There are 9 hidden switches. A switch that is on adds its own fixed numbers to the row, and there is some noise. The rows also spread widely along 10 directions, which tell nothing about the answers.
(in the rows, 128 means zero)
Some rows, each with its switches (1 for on, 0 for off) after it:
[170 138 126 140  86 101 136  96 132 142 133 103 194 121 112 116 103 142
 104 114 120 119 106 159 118 100 115 138 137 106 111 115 127 103 126  81
  92 155 174 164 152] | 0 0 1 1 0 1 0 1 0
[131 133 121 170  99 111 139 175 190  96 109 140 180 119 127 152 109 105
 133  91 164 164 135 133 107 127 166 156 114 117  82 125 125 151 112 140
  84 179 137 109 119] | 0 0 1 0 0 1 1 1 0
[132 103 118 167 133 137 112 114 192 116 105 144 136 118 108 107  96 163
 123 122 180 141 156 128 132 125 159 101 121 174  86 108  87 143 157 134
 125 106 174  99 125] | 0 0 1 1 1 0 0 0 1
[ 80 104  90 159 145 149 140 110 165 115 122 128 114 130 122 155 119 122
 130  87 161 113 114 141 130 123 152 143 145 162  97 117  97 138 184 134
 139  96 147 103 137] | 0 0 0 0 0 0 1 1 0
[137 169 122 102 136  80 109 137  98 111 140 141 193 156  80 171 116 114
 121 128 142 129  71 105  85 115 130 167 124  96 169 136 148 156 109 151
 112 148 164 163 101] | 0 0 0 0 0 1 1 1 0
[112 138 113 117 116  89 139 139 134 155 150 113 183 143 130 127 121 128
 136 149 138 162 114 125 129 131 140 134 122 126 109 126 156 107 113 106
  94 151 136 126  73] | 0 0 1 0 0 1 1 0 0
[ 89 128  96 125 148 130 118 107 157 102 139 137 122 132 112 159 144 128
 105 132 144 104  93 141 140 130 131 165 148 151 137 114 104 125 165 114
 141  94 168 111 109] | 0 0 1 0 0 0 1 1 0
[ 88 162  58 118 160 104 144 182 138 121 140 128 195 123 137 226 159 114
 138 104 132 137  65 135 132 104 106 223 122  55 125 112 157 177 134 118
 109 144 136 147  97] | 1 0 1 1 1 0 1 1 0
[126 136 122 111 164 120  78 171 179  89  96 174 171 112  74 155 153 153
 134 138 166 176 133  95 122 136 147 167 123 131 135 117 120 179 108 189
 124 106 163 110  86] | 0 1 0 0 1 1 1 0 0
[114 129 124 105 185 119  95 185 167 120  80 164 182  68  81 116 140 164
 150 149 152 211 167 133 167 117 163 134 139 133 120 104 162 128 134 175
 101 142 131 130  90] | 0 1 0 1 1 0 0 1 0
[146 130 117 112 125 127  96 143 160 138 103 146 185  88 109 135 181 180
 129 132 102 161 121 142 144 107 106 190 145  98 120 113 119 126 120 129
 126 114 152 128 133] | 0 1 1 0 0 0 0 0 1
[115 127 127 169 139 116 135 171 201  96  99 156 141  89 109 100  89 126
 117 137 178 199 169 165 161 152 182 108 145 175 112 116 150 102 156 132
  87 157 122  95  89] | 1 0 0 1 0 0 0 0 1
[117  93 115 132 167 131 113 110 176 102  84 153 132 117  94 100 119 128
 123 103 203 132 189 137 107 146 131 122 113 142 105 109 110 152 157 150
 116 132 148 122 134] | 0 1 0 0 0 0 0 1 0
[146 125 112 120  86 105 153 142 152 159 109 101 204 106 159 135 168 127
 128  91 115 145 134 166 121 111  96 186 119  62  73 126 134 111 103 103
  89 178 121 145 147] | 0 1 1 0 0 0 0 0 0
[143 116 103 136 124  91 103  77 172 108 127 125 155 161 109 137 115 134
  98 129 182 100 102 117  89 133 115 135 104 126 113 106  66 150 123 113
 121 107 194 122 125] | 0 0 1 1 0 1 1 1 1
[150 111  96 153 133 125 106 121 185 151 113 139 178 101 109 101 114 199
 125 145 130 177 158 132 149 112 136 127 134 138  87  82 137 127 143  91
 104  95 170 117 110] | 1 1 1 1 0 1 0 1 0
[130  84 109 143 163 139  95 136 235  75  59 153 149  79 109 110 140 165
 121 115 198 168 182 153 136 137 145 135 129 139  80  99  76 147 141 148
 104 129 162  87 157] | 0 1 1 1 0 1 1 1 1
[169 138 134 118  83  71 108  97 149 138 141 110 170 129 122 131 139 152
  84 156 123 147  94 148 128 126 121 135 139 137 106 116 112  94  96  92
 103 130 173 126 100] | 1 0 1 0 0 1 0 1 0
[158  90 118 122  79 103  87 110 135 200 137 111 191 126 131 119 167 204
 176 115 105 178 118  90  87  82 130 133 113 120  55 129  72 137  84 164
 127  76 155 122 125] | 0 0 1 0 0 1 0 0 0
[141 141 110 131 163 100  83 119 135 104 119 170 158 139  72 137 113 161
 110 144 161 151 102 101 110 127 148 141 135 144 150 106 134 159 134 145
 124 100 183 117  89] | 1 1 0 0 0 0 1 1 1
[132 120 105  94 170 109  68 156 176 108 102 171 182  80  83 145 177 181
 144 143 143 186 131 119 113 113 111 168 128 106 136 108 106 171 114 174
 118  99 160 133 108] | 1 0 1 1 0 1 0 1 0
[115 124 103 121 148 128 106 112 180 113 112 134 141 112 109 138 150 151
 103 137 141 133 127 151 147 128 121 164 150 136 116 100 119 121 149 108
 131 101 163 115 122] | 0 1 1 0 0 1 0 1 0
[168 137 109 152 112 111 100  93 175 123 133 137 157 139 101 130 118 169
  77 144 132 126 104 139 131 120 119 143 136 139 123  89 110 128 137  82
 123  84 201 119 118] | 1 1 1 1 0 1 0 0 0

New rows. What belongs after each?
[105 126  86 115 162 140 115 129 150 137 122 139 141 105 112 146 161 162
 126 128 122 146 127 151 150 119 112 174 161 132 126 104 139 127 169 116
 133  86 139 124 119] | 1 1 0 0 0 0 0 0 0
[127 160 130 151 128  79 136 152 141  94 130 138 162 146 103 147  78 100
 104 134 176 161 105 131 125 143 179 122 136 156 132 129 169 124 125 135
  83 176 150 123  73] | 1 0 0 0 0 1 1 1 0
[160 147 128 157 106  91 119 133 159 128 138 144 168 132 100 119  91 142
 106 151 146 162 126 127 117 129 151 124 123 150 116 114 152 126 117 105
  97 138 170 120  77] | 1 0 1 0 0 1 0 1 0
[125 104 101 120 133 128  85 162 210 131  92 162 177  78 124 150 209 171
 154 107 124 179 149 122 120 112 112 202 111  95  79 109  85 166 102 168
 132  98 139 100 119] | 0 1 1 0 0 0 0 1 0
[150 157 118  85 130  79  92 158 156 105 125 157 215 110  88 171 179 130
 121 138 130 145  92 125  91 119  86 206 104  51 154 122 117 162  83 147
 110 143 158 159 107] | 0 0 1 1 0 1 0 1 0
[112 204 108 100 185 121 107 195 154  83 121 191 183 105  59 172 135 116
 104 164 131 137 112 126 149 133 112 214 122  87 208  98 211 167 136 114
 119 147 157 156  63] | 0 1 1 0 1 0 0 1 0
[133 130 119 147  87 104 146 138 153 145 132  97 185 121 146 136 120 141
 122 128 128 152 106 154 158 112 155 130 135 136  75 117 128  93 121  97
  96 155 148 116 102] | 0 0 1 1 1 0 1 0 0
[139 131 137  82 115  59 113 118 108 132 132 107 191 145 116 148 147 122
 124 122 149 143  82 135  99 119 118 139 126  99 130 146 108 110  94 166
 110 151 141 161 115] | 0 0 0 1 0 1 0 0 0
[146 124 123 128 111 109 100 125 181 111 113 154 163 117 102 132 157 145
 118 127 146 142 126 117 101 135 116 162 115 123 121 121  79 150 109 145
 127 108 164 112 122] | 0 0 0 0 0 0 1 0 1
[108 135 110 123 146 124 100 124 167 106 129 154 137 114  91 130 138 149
 109 160 137 133 111 129 148 129 143 143 141 161 140 106 116 121 147 118
 135  96 173 106  89] | 0 0 1 0 0 0 1 1 0
[126 162  96 109 123  85 119 109 122 125 151 135 176 167 113 178 147 108
 109 127 143  88  70 119  81 124  82 200 100  74 152 128 114 157 113 110
 133 130 166 152 108] | 0 0 1 0 0 0 0 1 1
[144 143 109 127 107 128  96 112 110 166 135 121 177 126 103 171 168 186
 140  99  68 140  62 116 129  66 128 189 156 110 115 119 104 134 127 146
 150  66 172 137 142] | 0 1 0 0 0 0 0 1 0
[168 176 135 135 124 108 101 211 146 110 115 167 222  68  75 154 125 168
 140 136  90 215 104 137 148  86 158 172 156 106 146 114 175 135 109 147
  86 153 152 153 103] | 1 0 1 1 0 1 0 1 0
[166  79 127 134 121 110  99  70 177 141  96 124 168 107  96  59 101 191
 128 138 176 154 177 129 111 127 137  76 126 153  79 106  80 118 133 124
  94 115 179 123 145] | 0 0 0 1 0 1 1 1 1
[161 186 152 169  75  92 128 188 168 104 135 162 187 128  92 146  96  99
 113 132 124 174 100 115 118 127 173 160 121 135 138 137 167 136  95 138
  96 165 148 122  75] | 0 0 0 0 0 1 0 0 0
[146 136 158 119  99  81 117 165 128  77  99 126 183 125 115 171 144  99
 123  82 154 162  74 147 103 124 170 155 142 120 116 170  99 120  92 206
  97 195 133 126 138] | 0 0 0 0 0 0 1 0 1
[166 118 121 116 120 113  91 116 137 148 117 142 181  97  84 114 140 192
 135 126 117 166 125 124 109 103 119 139 146 126 115 116 111 143 118 146
 113  97 165 145 133] | 1 0 0 0 0 1 0 1 0
[129 123 114 148  94  83 132 126 187 139 122 121 168 151 148 124 128 116
 119 133 161 160 134 118 121 153 142 144  99 127  76 117 119 117 104 108
  95 147 134  90  80] | 0 1 0 0 0 0 1 0 1
[106 155  69 142 178 111 121 175 149  96 126 169 180 139  96 182 101 116
 142 109 173 152 105 106  94 112 135 172 108  91 147 108 155 209 140 145
  99 133 157 141  93] | 1 0 1 1 0 1 1 1 0
[129 141 119  97 185 115 100 174 149  83  79 166 191  98  73 152 138 132
 129 102 179 157 146 128 110 118 123 176 121  85 142 119 150 188 117 182
  99 166 154 157 129] | 0 1 1 0 1 1 0 1 0
[176 106 124  82 181 122  30 129 166  94  72 187 175  73  49 131 189 221
 126 129 144 180 138 118 102 105 107 169 155 115 142 104  73 178 113 197
 139  69 195 126 155] | 1 1 1 0 0 1 0 1 1
[135 127 114 158 129 145 120 155 170 132 104 147 174  99  98 121 102 162
 148 107 143 162 157 119 123 100 151 144 125 137  92 108 137 167 136 136
 109 120 160 129 124] | 0 0 1 0 1 1 0 1 0
[121 108  95 121 154 119 104  91 183 114 104 143 145 127 108 116 143 160
  99 141 164 113 143 138 128 141 106 152 124 130 115  94  97 134 146  96
 123 103 176 111 124] | 0 1 1 0 0 0 1 1 1
[115 146  93 132 174 145 110 145 183 106 126 166 145  89  80 120 108 177
 107 170 132 154 133 146 168 128 134 145 164 157 167  79 162 134 185  79
 120  83 174 120  95] | 1 0 1 1 0 1 1 0 0
[129 142 107 174 112  97 121 146 170 116 125 136 153 140 137 166 122 133
 114 120 143 171  99 133 142 122 168 154 130 150  81 115 129 123 120 124
 111 129 152  85  84] | 1 1 1 0 0 0 0 1 1
[ 95 142 111 111 186 108 102 164 135 105 110 153 166 124  85 151 127 147
 147 136 157 182 110 111 144 118 170 149 152 141 144 118 160 137 141 167
 118 125 146 123  94] | 0 1 0 0 0 1 1 1 1
[111 107  74 123 109 124 112  99 174 176 145 105 162 132 149 169 190 174
 141 116 114 125 109 111 108 106  82 185 110 104  66 110  66 164 119 111
 156  52 161 113 123] | 0 0 1 0 1 1 0 0 0
[123 140  84 129 126  97 105  96 145 155 150 128 171 152 110 171 149 153
 126 134 132 102  77  94 105 107  96 174 106 101 115 109  95 165 125 114
 147  72 181 136 103] | 0 0 0 1 1 0 0 1 1
[160 106 104 126  90 106 110  96 166 165 129 108 192 109 127 127 158 182
 132 118 107 136 123 137 110  96  95 154 120  92  79 111  81 131 107 104
 115 100 167 139 151] | 0 0 1 1 0 1 0 1 0
[139 146 140 141 138  90 116 183 122  61  91 142 194 134 104 198 120  87
 128  45 173 157  75 142 101  94 180 170 128  93 120 155 122 156 102 220
  96 205 139 148 149] | 0 1 1 1 0 0 0 1 0
[134 115  89 126 134 110  91 113 160 165 141 144 167 113 111 117 139 204
 136 175 113 165 116 111 140 111 127 126 129 141 112  84 116 130 134 102
 120  63 173 112  75] | 1 0 1 1 0 0 1 1 0
[130 100 128 147 163 115  91 117 196  77  83 166 132 131  91 107 107 135
 110 118 213 151 168 126 114 148 159 107 114 168 111 112  92 139 145 168
 117 129 166  97 117] | 0 1 1 1 0 0 0 0 1
[122 128 100  75 116  54 123 112 130 136 147 106 176 149 153 165 186 114
 104 147 150 131  83 143 106 152  81 175 109  86 118 138 107 113  84 112
 105 144 136 130  81] | 1 0 1 0 0 0 1 0 0
